The rows of a group lie close to one hidden flat surface of 11 dimensions, which passes through zero. Surfaces can cross.
Some rows, each with its group after it:
[ -2  10 -26  -3  -5  10  11  -1 -28   3 -10   6   6  10   5  -4   5  -6
   7] -> Q373
[ 18   0   5   4  13 -13  15 -17   2   1 -12  -4  -9 -13  -8 -10  -2 -11
  10] -> Q867
[-16  -9  16  -2  -7  37  -2   4   6  15  15  -7   3  -4  -6   9  -5  12
  -5] -> Q373
[  4  24   3  -5  15   7  -8  12   3   7  -6 -22 -26  -1 -11   1  18  -6
 -14] -> Q373
[ -2 -14  14   2  11 -14   2   0 -10  -4 -28  -4 -10  -5  -6 -20   4   5
   3] -> Q867
[ -6 -17  10   4  -7   9  -9   1   8   8  -2  13  15   2   1  15 -11   7
   7] -> Q666
[  2  -2  -4  10  -7  -2  -4 -25  13   5  23   4   7  14  -2  -4 -18 -15
  -3] -> Q666
[ -6   4   2  -8  -1   0   1   4 -12 -13  21  -7   4   2  11  -5   4  -2
  18] -> Q867
[ 18 -24   2   9  -4   0  12 -12  30   0  12   4   4   3   8   1  -1   1
  14] -> Q34
[-19 -16  -3  -3   9  11  -6   7 -15  -3 -36   8  -9   1   2 -12  -6  -5
  -2] -> Q867
[ -9 -10 -12  -1 -18   7   0   2   1  -5  12  21  17   0   8  12  -9   7
  -2] -> Q867
[ -4   4  22  -4  11  12 -17  10  19  15  18 -22  -6   5   3   7   8  -2
   1] -> Q373
[11  5 -5  1 -6  0  5 -7 -6 19  5  3  3  6 -5 -7  9 10 -5] -> Q867
[ 14  16 -11   1  13 -16   2  14  12  13   2  -7   3   8   0  13   3  -1
  13] -> Q34
[  2 -13   4   7   1  17   4  -3  29   7  11  -7  -6  -1  -5   4  -9   3
  -7] -> Q34
[ -8 -28 -17  13 -10   4  20   4  -9 -10 -14  13  21  24   7  -4  -9  17
  11] -> Q666
[  3  -5 -12  10  -7  18  -4  -3  15  -1 -19   6  -5  16   7   2   4  -2
 -38] -> Q34
[-14  13 -24  -7  18  -2  -5  23  -4  -4 -17  -6  -6  -1   1   9 -15 -24
  22] -> Q34
[ -4   7   0  -2   5 -14 -20   0   5  -9  -5   5  -6   7  -3   5  -4 -12
   1] -> Q34
[ -5   0   1  -4   4  -3  -4 -13 -16  -2  11  -6 -12   9  -3 -27   2  -8
   0] -> Q867
[ -4   7  -3   0  -4   9 -37  14   4  25   7  12   5  44   2  10  16  11
   0] -> Q666
[ 13  10  -7  -9   2  -6  12  10   2 -11  24  -6 -20  -6 -13  -5  18  18
   4] -> Q373
[-18  -3 -12  -2  -1 -13 -12  13  -6  19   1  19   6   6 -19  -4 -20  12
  -1] -> Q34
[ -5   4  -1   3 -19  14   8 -31 -29   8   2  11  19   0  -7   0 -10  -2
   0] -> Q373
[ -8  -4   9   6 -15   5   4  -9   8  -6  16  -1  18  -5   1  17 -16   4
 -10] -> Q867
[ -1  10  29  -3 -13  11  -6  -5 -23  19  11  -6  22   4  -1  15  18  23
   2] -> Q666
[-19 -11  14   2   6  -2  -8   8  -7  -7 -28  -4  -4   4  -2  -9  -3   4
  -9] -> Q867
[-18 -14 -17  -2  -1  11   1  13  11 -21  13   2 -17  -2  -4 -12  -9   2
 -11] -> Q373
[  7   9  -4   0   1  -1  -6   6   0  12 -14   5  -1   5  -2   7   9   4
  -6] -> Q867
[  8 -13   3   4 -12 -10  17  -7 -13   4 -10  13  23   3   6  -1   3  21
  10] -> Q666
[  7  11  -5   5   2   2  10 -19   7  -9   1  -7 -17 -11 -25   5 -10  -9
 -20] -> Q373
[  4 -11  19   2   5   6   5 -14   2  12 -15   2  -4 -18 -16   3  -9   1
   2] -> Q34
[  1   5  20  -3  -7   9  10 -24 -34   8 -11  -2   7 -13  -1  -6   7   0
   2] -> Q34
[ 23  -2 -12   6   8   7  29  -2   5  21 -22  -4  -3  -9  -7   2   4   3
   4] -> Q373
[-10  -5 -12   0   0   0  -5  13  15 -12 -12   7  -4 -11   5   8 -11  -7
 -12] -> Q666
[ 12  -4 -10  -6  -4 -16  10   9  -6  -3   1  14  -6  -4  -8 -12  16  27
  -4] -> Q373
[-17 -13 -17   5   0  24   9  15  13  -7  -2  -6   6  14   5  10 -12   0
   0] -> Q666
[ 12 -16  -4   6  14  -3  20  -1  -1  23 -20  -6   6   2  24 -20   2 -14
  22] -> Q373
[ 19  -3 -10  10   6 -12  -5 -15  16  17   3  13   2  14  -2  -2  -9 -14
  14] -> Q666
[  9   2  -6   0   0  -3   0 -13   0  16   1   7  -6 -10  -3 -15   1  -7
  -6] -> Q666
[  1   5  16  -2   8 -11  -4  -2   7   4   3  -7  -9 -13 -17   3  -4   5
  -2] -> Q34
[-19  14  20 -14   8  22 -12   5 -33  -1 -14 -12  -4 -10   5  10   5 -18
  19] -> Q867
[  3  14   1  -7   4 -25 -21   2  -3 -20 -25  13 -17 -12  -7   2   8  -6
 -15] -> Q867
[  5 -17   1  -1   9  -9   4   5  10   6   4   8   0  -7  -5  -1  -9   3
  25] -> Q34
[  6  -9  18  -1   2 -15  -5  -1  13 -12   4   1 -15 -13 -10  -3   7  10
  -4] -> Q34
[  1 -17  -1   1  10  -3  12   4  18  -8   9  -7 -13  -9   4 -14  -4  -1
   9] -> Q373
[ -4  17  -5   6   7   7  12   1   5 -13  -8 -25   9  -5   9  21 -15 -25
   3] -> Q867
[  0  20 -10   1  -6  12  -6  -8   5  17  17  -8   1   1   2   2  -6 -16
 -19] -> Q666
[ 13 -14  16  -2  18  -6  -6  -5  16  11  -4   3 -18  -9 -10  -2  -2  -9
  33] -> Q34
[  0  -4   4   2  12  -7 -27   3  17  -1  -3   5 -21  18 -11  -1   1  -6
  -1] -> Q666
[-10  -2   0   5   2  -7  -3  -1  10 -18  15 -11   8   4  15   1 -13 -21
   7] -> Q373
[  9   7  -9   3  -3 -19   3   3  12  -6 -10   4  10 -12   6   9  -3  -3
  -8] -> Q666

New rows. What belongs after each?
[ 16  -1   2   2  12 -12  14  -2  -1  11  -3 -12  -1   0  11 -18   9  -3
  12] -> Q373
[ -2 -17   6  -2  14  -7   3  19  16  -5   2 -11  -1  -7  21  -6   1  -5
  23] -> Q373
[  5  17   4   9  12  -3   9   6  10   9  -9 -35  -1  -1  12  -9   8  -8
 -29] -> Q373
[ -9  -8  14   9  12   7   9   0   3  -1 -17 -21   5  -1   3   4 -14 -11
   9] -> Q867
[ -2 -13   6   5  -9 -18  -6  -7   7  14  13  18   4   0 -22 -10 -11  26
 -10] -> Q34
[  3 -14  14   5 -10 -12  -9  -9  -2  28  11   7  14  20  11 -29  12  21
 -16] -> Q373
[ -7   4  -2   6 -16  -7   8  -7 -25 -21   1   0  25  21   7   2   0  11
  -2] -> Q666
[-15 -32   6  -5   1  31  -4   8   2  24  -2  10 -12   0  -3 -21   0  13
  -1] -> Q373
[-11  14 -10  -8  -1  15 -19  -7  -9 -11  33  -2  -9  18  -2   2  -7 -23
  15] -> Q373
[  0   2 -11   5 -12   0  16   7   1  -1  24 -12  16  10  17 -10   2  12
 -13] -> Q373
[ -1  -1  -1  -3 -11   4  -8  -5   7  -9  17  18  -3  -1 -19  18  -9  10
   3] -> Q373
[ -3   3   7  -9   6 -15  -9  30   4 -16   2  -8  -8  -5  11   0  16  10
   4] -> Q373
[-12   4   2   4   0   3 -16 -14  -4   0  -3  -5  -2   9   3 -11  -7 -20
 -17] -> Q373
[ -4  -6 -13   0  -3  23   1  14  17  -9  14 -11 -10  12  16   1  11   2
 -14] -> Q34
[-16 -10 -12   9  18  10   8  37  13   3 -13 -31  -8  32   9 -16   3   9
 -13] -> Q867
[ 22  -1   2   9   0   2   4 -23   7  -3 -10  -2  -4  10  12   0   9 -14
  -3] -> Q34
[ -1  -2   9  -4 -12  -3 -16  12   1   5   9  14  21   8   5  26   4  18
  13] -> Q373
[  3   8 -13   4  -9  13   2 -10  -7  10 -14  13  -3   2 -23   6  -2  11
 -24] -> Q373
[  0  -1  20  11  -2  23  -1  -8  -1  18   6 -18  20  36  -8  22   1   6
  20] -> Q666
[  4  -5  19  -3  -3   0   4 -11 -20  44   3   8  12  -5 -22  -5   0  22
  17] -> Q34
[-11 -14  -6   0  -4   7   2  -4   0   9  18  11   8   6   1  -7 -15   1
  16] -> Q34
[ -4  11 -12   0  -1  23  -1  -1  -3   9   0  -5 -10   6 -15   3  -1  -3
 -13] -> Q373
[-12  -4   7   5  -3  31  11   1   1  20  11 -20  16   5  18   3  -8  -8
   2] -> Q373
[ -7 -31  17   0  -1 -26   3  -2   8 -30  -1   8  -9 -21  -7 -19  -7  14
  -3] -> Q867
[ -7  -3  -8   3   3  11  16   5   2 -12  -2 -16 -12   0  -2  -9  -3   0
 -10] -> Q666
[ 12  15  -4  -1   4 -16   5  -6  -6 -14  -3  -5  -2  -4  -3   5   3  -7
   4] -> Q373
[ 26  -7  15   4  -2 -10  13  -9   0  13 -13   3  -6 -11  -8 -11  23  24
 -14] -> Q34
[-16  11  -4   8 -11  15  -5 -16  -8   0   2  -9   8   8  -5  -3 -12  -7
 -41] -> Q373
[ -5  -9  15  10 -10 -11  -6 -12   6  -1 -14   8  11  -5  -3  -2 -11   6
 -30] -> Q373
[ -4   4  13   2   0 -13 -22 -21  -9   2  -2   3  -8   8  -3 -21   2 -12
 -19] -> Q373
[  1   2  11  -7   5  11  10   3 -15  12  -8 -14  -8 -11   3 -11  13   5
   3] -> Q373
[ 18 -14  11  10  -1   4   6   4  33   7 -12  -1   2  -4  -1  16   8  18
 -15] -> Q34
[  7 -16  -8   7 -11  -7   7 -25  -6 -23  -8  14   1   4  13 -18   1  -8
 -10] -> Q34
[12 -8  0  4  5  1 15 -4  9  8 -5 -4 -1 -3 -4 -1 -1  5  8] -> Q666
[ -6 -13 -15   3   1   8 -10   9  12   6  14   6 -10  36  -2 -11   1   7
   2] -> Q666
[ 11  -8  22  14   9  -4   3 -18   6   7 -50   0   7  -8 -15  21 -12  -6
   4] -> Q666
[ 11   5   9   3   7   3  13  -1  -2   9 -13 -14  -8  -4 -10   1  10   7
  -4] -> Q666
[ -2  22 -12   0  12   8  24   5 -10  24   5 -27  -8 -10 -21 -10  -8   1
 -15] -> Q34
[  2  -2  -5  10  -5  23  -2   0   5  32  -4   2  12  27  -3   7   2  11
 -10] -> Q666
[  1   3 -15   3  19 -11  -3  10  21 -11   4 -17 -18  12  14 -19   0 -21
  -2] -> Q373
[-13  -4  -4  12  -9 -10 -12  -8  15 -21   6   6  14   8  10   4 -24 -13
 -18] -> Q373
[  9  21   9  -7   5 -24 -11   5   2 -18  15  -7  -8  -3  -6  11  14   1
   6] -> Q373
[-15   9   5 -11  15  16 -23  40   8  24 -12  -5 -15   0 -12  17  13  16
  -5] -> Q34
[  2  -2   2  -8   4   6  22  -9 -14  -2   8  -6 -11 -31   4 -20  -3 -11
  12] -> Q666
[ -1  -5  15  -2   2  -8   9  -7  -7 -18  -7  -5  -2 -20  -3  -2  -1   3
   1] -> Q666
[ 21  17  -5  -3  11 -22   0  11   3   8 -18  -1 -13 -12   0  -3  20   2
  -6] -> Q666
[  6   0   2  -2   6  10   2  -1  20  19  -1   3   4 -32   5  18 -14 -18
  10] -> Q666
[ -1   0  28 -13   4  11  -2  17  10   7  19 -15  -7 -28  -2  11  11  12
  11] -> Q666
[ -7   7   0  -1  -9  -6 -16  -2 -10  -9  -4  10   9  10   7   7   1  -2
  -6] -> Q34
[ -4  -4   0   8   3   6  -5 -17   6  -3  -2  -5  -9  12 -13  -5 -12 -13
  -8] -> Q666
[ -3  18  22   0 -25 -28 -36 -19 -10  -5  24  22  30   9   3  17   2   6
 -11] -> Q666
[ -3   2   8  -6   5  30 -14   0  17   2  31 -20 -26  11   0  -5  11 -11
  -3] -> Q34
[  6  12   3   2  17 -11  10   5  15 -12  -5 -21  -9 -16  -2  12  -9 -16
   9] -> Q34
[ -9 -12   0   4  -3  -1  13   6  18 -29  14  -8  -1 -10   0   1 -12   4
  -7] -> Q666
